Each new row is followed by its nearest point in the smallest flat space through zero that holds the last named rows.

Z715:
[[ -8 -46  23  -5   2   9  -8  53 -79   2  10  28  -1]
 [-20  -8 -17   3 -23  57 -29  27 -56 -19 -16  21  24]
 [-41  -5  52 -44   5  30  10 -21 -44   2   8  -4  -7]
 [ 17  15  -4 -29   9  -5  41  29 -19 -32 -28   6  -5]]
New rows:
[-32  20   9 -46  10  -7 -43  13 -28  -8  -2   9  -2]	[-17  -3  15 -16  -2  21   0   0 -28  -4  -1   3   2]
[  8 -14  -1  -1 -17   2  23   9  18  12  -5  12   7]	[ 7  0 -4  3  2 -8  4  6  4 -1 -2  1 -1]
[  2  36   4  38 -13   7   5  29 -29  -9   2  23  47]	[  4  -2 -21  10 -10  16 -11  24 -18 -13 -12  12  12]
[ 16   2  30  -4  -8 -11 -14 -33   5   0 -19  27 -46]	[ -3   0  14  -7   6  -9   7 -12   7   7   7  -6  -7]
[ 19  25  -6 -12  43  17  10   7  25   5  20  -5 -14]	[  7  11   0  -6   6 -13  15  -8  17  -3  -4  -7  -6]
[ -6 -23   5 -25 -10  23 -20  -5  19 -13  -1  31  48]	[-12   2  -6   3 -10  23 -15  -4  -9  -3  -3   2  10]

Z743:
[[  0 -41   6  -7  24   3   5  43  11  -9 -13 -12  -8]
 [ 24  27 -28   3  10 -15  27  -9  25  25  32  12 -11]
 [-13 -11  15 -45  60  47  11  26  40   1 -27 -38 -20]
 [ 40 -14  -1 -35   5  41  14  45 -41 -49  10  11 -27]]
New rows:
[  4   7  -6  35  29  -2 -11  22  27   7 -12  17  -5]	[ -1 -11  -5   6  12 -13   7  10  20  13   1  -4  -1]
[ 11   3  29  36 -13  16 -18   3 -35 -38   8  13  20]	[  2  -7   9   5 -30   3 -16   0 -41 -26  -3  12   7]
[ -9  12  32 -30 -19 -15  37   8  37 -27  35  12  29]	[ 7  6 -6 -2  4 -1  7  0  5  4  7  3 -4]
[-33  -3  11   3 -29 -10 -35  20  26  -6 -22   8  38]	[-28 -19  16  17 -10 -13 -21  -5  -1   3 -22  -9  18]

Z508, 4 rows:
[[-28  19 -24  27  15  41 -20 -13  15  37  25 -28  13]
 [ 13  11 -71  -5  26  13 -35  40 -36  -1 -23  35   7]
 [-24  17 -26  43  -4  41  -3  41 -38  51 -18  -8 -25]
 [ 12  -3  14  26  16  79 -36  35  12  26  16  -9  33]]
New rows:
[ -1   5   6 -11 -20   7   2  55  14  45 -16  20 -39]	[  1  -2   8  17 -12  14   8  33 -26  16 -20   5 -19]
[  0   8  49  19  -4 -19  29  -7  29 -45  -2 -53   1]	[ -1 -11  51  -3 -18 -14  24 -24  23  -7  12 -17  -3]
[ 41   0 -47 -37 -19 -38   3 -25  43  -2  18  13  -7]	[  4   2 -23 -29  11 -37  -3 -31  12 -28   6  10  10]

Z303, 4 rows:
[[-48  -1  -1 -56  12  10  29  11  32 -10 -26   1  55]
 [ 15   9  49 -25  -2 -37  27 -19 -23 -16 -27   5  20]
 [-43 -20  24 -45  23  36  15  29  24 -68   8   8 -37]
 [  9  -6  -5   0  12  -9 -42  28   3 -25  12  22 -33]]
New rows:
[ 16 -42 -24 -30  -5  -2  12 -24  25  -5  -6 -20  12]	[-12   0  -3  -9   0   7  11  -2   8   4  -5  -5  15]
[ 15   8  -5 -41  23  22  -6 -30 -18  16  44  15  -1]	[-1 -1  0  3  0  4  1 -1  0 -1  3 -2 -4]
[-10 -11 -16  37  40 -20  18   0   3  12  38  13   4]	[  2   0 -14  13  -3   6  -8   1   2  11   7  -3  -5]
[ 13 -15 -13  -2  49  -5 -27  22  25 -37  -1 -26 -13]	[ -7  -7  -7 -10  12   3 -25  25  11 -22   8  15 -19]

Z497:
[[  0  42  24  25  14   8  -3 -14 -20   5 -15  -9  14]
 [-15  -5   4 -22 -24 -24  33   6  -3  -8 -18   0  37]
 [-24  -2  11  -2 -19   9   0 -27  49  79   8 -36   1]
 [ -2   6  20 -46  21  36  29  15  10 -31   0   4 -22]]
New rows:
[  2   4   7  -1  12 -21 -26  13  25 -14   9  11 -11]	[  6  -8  -8   2   4   2  -9   4   0  -6   7   5 -12]
[ 16  26  -1   1 -12   6  24  17 -53 -24   4   8 -32]	[ 11  13   5   1  17   6   2  10 -24 -37  -6  14  -3]
[-11   5   7   1  23   7   4 -24   9   6 -11  -2  -1]	[-3 13 12  1  6 11  2 -6  4  9 -2 -8 -2]

Z678:
[[-10  -3   4  19 -17  79   4  38  20 -26  -7  24  32]
 [  8  15   8  11  19  12 -70  12  27   5 -25  11  45]
 [ 25 -22  16 -38 -30  41 -36 -11  15 -24  -1   7  15]
 [ 27 -23 -13 -12 -54  49 -10  33 -21 -34  16  10  32]]
New rows:
[ -4 -19 -30 -10 -35 -13 -38   3 -26  -4 -30 -33 -27]	[ 21  -8  -8 -16 -15 -20 -16  -4 -20  -2   9  -8   3]
[ -8 -21 -17  13 -29  36  33 -34   9  17   9  31   8]	[ -8  -9   5  -3 -13  31  28   2   5 -13   5   6  -9]
[-29  16  38  12  24   9   2  -6  38  13  20  30   0]	[-23  11  18  11  27  17   5  -8  33   6 -17   8  -6]
[-19 -32 -16 -10 -17 -15  29  14  22  21  19  12 -11]	[ -6  -4  -3   0  -6   0  28  -2  -8  -2   8  -2 -15]
[-30  -6  37 -11   0  -8 -17  14 -36  11 -20  -2 -16]	[ 0  2  1 -2  5 -9 -2 -6  1  4 -1 -2 -4]
[-31  29  34  16  -5  33  28  -1  -1  30  13   9   7]	[-23   7   5  18  11  23  27   8  15  -1  -6   8  -6]
